All rows are made from the same 11 directions, up to rounding. Whole rows:
[[ -8  14  10  40  12 -20  19  27 -24  -7 -11   2   5  23   0   2  -6  24
  -10 -51]
 [ 16  31  -3 -12   6   9  27 -24 -43 -26  13 -25   6 -29  14   3 -32  20
   -9   7]
 [-15  -2   6 -18 -45  29  19 -18   0 -14 -24 -14  -6 -11 -19  20 -17  14
  -31  11]
 [ 21  12  16   0  13   3  13 -32 -29 -20  18  -3   0 -18   3  -4 -21  -3
    3  52]
 [ -5 -40 -12  40 -40   8   7  30 -19  17  16  19  14  43 -12  -4  20 -23
    1  54]
 [ 18   2 -13 -30  16  15   7 -35  -6 -19  14   4 -18 -23   8   2 -13  13
   -9   8]
 [ 10  -1 -10  31  27 -34  15  -6 -11   3  17  13  -1  17  15   4 -22  43
  -10 -30]
 [ 11  -2 -42  17  10  -6 -26  -8 -12  11  15  -2  -9   2 -10   1 -24  15
    5  17]
 [ -7  14  42  27 -27   8   9   1 -24 -20 -29  -9   5   0 -28   9  -9  -8
   -8  29]
 [ -7  17  36  30 -25  -4  48  -3 -45 -21 -21 -11  -4  10  -4  21 -36  40
  -60 -37]
 [ 12  23  13  18 -40 -30   4   8 -47  18  38 -20  48 -18  28   6  -9   7
   20  14]
 [ 32   0  -2  -1  30  -3 -25 -14 -35  -5  23  30 -46  -2   7  -1  -3   6
  -34 -42]
 [  7 -12  -7 -33 -26  30 -16  29  16  -2  -8  10  17 -17  18  -4  77 -48
   34 -13]]

The start of a row, then its end:
[ 16  14 -31   2  34   5 -16  -8 -30  -6  16  -7 -20  -6  -4 -10]  [-25   4  -3   3]
[-12  -1 -31 -16  -4  29  -1  22 -18   2  -1 -10 -20  12  -8  -7]  [ -3  -8 -27 -28]
[ 20  35  19 -24  21  -1 -65 -18  -1  -6  -7  -3 -23 -46 -13  -1]  [  5 -22  23 -12]
[  8  -9 -10 -41  13  40  -8   7  13 -18 -10  12 -17 -13   6 -12]  [ 46 -39   8 -11]
[ 15  -1  -6  19  28   3  -6 -31   4 -20 -20   6 -23  -4 -20   7]  [-22  16  -8  24]
[-18 -12  38  18 -11 -39   6   7  25  27   2  14   8  24   5   6]  [ -4  14 -14 -23]
[ -6  31  15  33  23  13  -4  27 -13 -27 -64 -19 -13   5 -26  -1]  [  4 -10 -11 -40]
[ -6  33   0 -12  53  17  13  19 -21 -38 -14  -7 -15  -4  -5 -19]  [  3  -5  11 -46]
[  4   1  47  30 -18  -1  -2  19 -17  -8 -29  15  -7  11  -8   8]  [ 26 -18 -22 -27]
[-28   8  19 -34  24  11  22  31  36  -6 -16 -12  17   4  10 -25]  [ 33 -37  29 -18]
[-12  14 -37 -18 -13  18 -43  -9 -11   9  -2 -19 -32 -13 -36   8]  [-39  14 -17  -7]
[-13  -2  32 -27 -37  -6 -20 -10  23  14   5   5   5 -17  -7  10]  [ 8 -8  9  8]
[-14  25 -62  -2 -22  27   1   9  12   4 -43 -71  32 -23  -8   8]  [-23   7  14  20]
[  2   2 -22  -9  15  23   3  21 -31 -12  12   4 -15   9   0 -15]  [  9 -15  -5 -17]
[  2 -14 -17  16  -2  -7  32   7  24  24 -12 -27  33  13  32  -4]  [  2  -7 -10  20]
[-14 -11 -10 -16  16  12  -7  -3  13 -13  -3  23 -35  12 -23   1]  [ -4  15 -11 -27]
[ 36 -22 -32  30  17   7  -4 -30 -47  -3  25  22 -44  18  -5   4]  [-35  19 -54  24]
[ 27  -2 -13  22  -2 -24 -18  -8   0  14  12   3  21 -12  20   7]  [ 9  6 22 14]
[  8 -13 -32  46  -5 -35 -70  35 -13  46  25  25 -10  26 -11   1]  [ 12   1  14 -30]
[-18  15  28  42   5 -41 -40 -10  26   8 -35   6 -15   6 -44  21]  [-33  39   2 -24]
[ -6  -9 -14  -9  33 -12  15 -27  14  -9  14  18 -27  11  -6   3]  [-35  46 -17 -19]
[-11   9 -27  12 -31  14 -22   0   8  -2 -31 -26  13 -14 -31  16]  [-12   8  20  30]
[ 10 -22 -21  12   3   2  -6  -1  22  17 -15   0  -5  11   9   2]  [  9  -6 -19   2]
[ 13   2  35   2  16 -16  10  12  -6  35   1 -15  -4  13  41 -16]  [  4 -36 -54 -33]
[  7  33 -21 -33  39   0 -15 -32  30 -15  -8 -33  12 -47   2  -5]  [-19   7  48  25]
[ 17   3 -22  -4 -27   7 -30 -10 -64  -8  41  26 -32 -11 -14  17]  [-17  30 -19 -26]
[-12  -8   2 -29 -17  23  16 -10  14   9 -24 -16 -26   2   3   9]  [-15   3 -67 -35]
[ 21 -17  35  22  -6 -52 -17 -45   6  26  26  34 -21   3  10  24]  [-29  43 -39 -13]
[  5  -5  -7  12  25 -18  28 -11  19  34   7 -38  24  13  32 -19]  [-30 -15 -17  50]
[ -1 -29   3  37  42 -24  27  21  27   2  -6  32   1  46  14 -12]  [ 24   5   1 -23]
[ 23   2   6 -13  -3 -19  -3 -15  25  32  -8 -20   9 -20  47   8]  [  6  -2 -33 -36]
[  3   0   7  26 -21  13 -14  12 -11  -7 -25  -3   6   1 -21   4]  [ 16 -22  10  30]
[-10  -2   9  -1 -10  -7  27   1  -9  -4  23   3  19   7   5  -3]  [-7 10 13 19]
[-11  13  -3   4 -30  21 -21   5 -20  10 -29 -29 -23  -2 -28  10]  [-28  -6 -48 -10]
[ 16   1  45 -14  41 -24   4 -44  30   7   2   5 -19 -11  19  -5]  [-19  -2 -26   6]
[ 22 -21  11 -15 -10 -18  38 -36  20  29  25 -11  23  -7  56   2]  [-10   2 -33  30]
[-22 -45   7 -10 -27  16  33 -11  55   7 -28  10  -5  25  -6  11]  [  7   2 -36  19]
[ 15  28   6   4  22 -26  -2  -4 -36   5  38 -10  13 -14  21 -11]  [-22   7  15   0]
[ -4 -12 -13   9  -7  17  15  32   6  15 -21 -17  12  20  14 -10]  [ 24 -33 -18  -5]
[-24  23 -56   4   8  12 -18  52 -11  26  -1 -53  25  11  -7 -27]  [ -9 -30  31   9]
[ 25 -14   1  55  35 -16  -9 -21   5 -38 -27  49 -25  11 -24  19]  [  8  40   9 -10]
[ -1  20  23  28 -14 -34 -22  -9 -26  18  13  -8   0  -3 -13  10]  [-40  21 -10   2]
[-31   7 -15 -40 -26  43   3  24  -8  12  -8 -39  -6   3 -14 -14]  [ -9 -37 -24   7]
[-10 -13  33 -46 -43  31  26 -10   8  21  -9 -24 -10  -3  16  -1]  [ -3 -38 -71   9]
[ -7 -31 -28  19  56   6  32  16  37   7 -17   1  -7  47   9 -26]  [  7 -18 -13  13]
[ -3   6 -87 -19  17  32 -15   8  17  30 -17 -64   0  -5   5 -16]  [-27 -19 -13  20]
[ 12  -8  -1 -16 -17  -1  43  16  -3  25  21 -22  43  -1  64 -12]  [ 25 -26 -12   0]
[-25  24 -18 -26   4  21  61 -13   9 -24 -27 -51  17 -12   5   3]  [-42  32 -17  -4]
[ -7 -38 -33 -26 -11  21  19   0  18  -7  18  31  -8  14   4   3]  [22 12  2 -4]
[  0   2  16 -10 -17  20 -14   2   2  16 -31 -20 -21  -3  -3   2]  [  0 -30 -52 -15]
[ 34  -9  17  24  -1  17 -25 -11 -27 -10 -13  16 -25  -3 -11   1]  [ 17 -34 -22  32]
[-40  16 -13 -10  -2  -1   2  28 -13  22  10 -27  -7  22 -16 -12]  [-39   7 -20 -30]
[-29  29   7 -20  -3   1 -23  15  27   9 -26 -34  12 -17 -18  -5]  [ -4 -14  27  -9]
[  9  -1  -6  37 -22   5 -18  32  -3  -6 -37   3  17   1  -5  11]  [ 44 -14  19 -17]
[  4  -5  20 -15  26  -9  13 -36  15 -20   0  28 -33  -3  -1  11]  [-16  37 -26 -34]
[-13 -25  53 -21  -4  13   1 -31  37 -20 -25  39 -46   7 -32  13]  [  4   2 -35  -2]
[ -8   8  72 -11 -37   0  10  -2 -22 -19   7  21   1  -9  -9   8]  [ 15 -11  -2   0]
[  4  43  -7  26  15  18 -23  36 -42 -16 -39 -33  -4  -9 -17  -8]  [  3 -24   2 -31]
[-28   4  32 -33   3  -3  28 -12  11 -20  22  13   3  -1 -11  -5]  [-12  14  22  12]
[ 26  -8 -21 -37 -18  22 -10 -38  -5   8   6  -8 -26 -28  18  14]  [-12   5 -50  -7]
[-36  -8  18 -21 -27  14  20  13  12  10   5 -12  10  16 -15 -10]  [ -7 -21  -2  33]
[-19  -7  13 -24   7  10  -6  -6 -12  -7  30  24 -34  13 -29 -11]  [-18  -2  -6  12]
[-27  12 -18 -21   4   5 -31 -12  16   7  -6 -14 -28  -4 -39   3]  [-42  18  -6  -5]
[-25  24   5   1 -23  11  16  27 -15  15 -22 -52  16   5  -2  -6]  [-23 -15 -26  -8]
[  6   7   5   7 -39 -24 -45 -13  11  52  -7 -28   2 -17   5  19]  [-24   3 -31  -7]
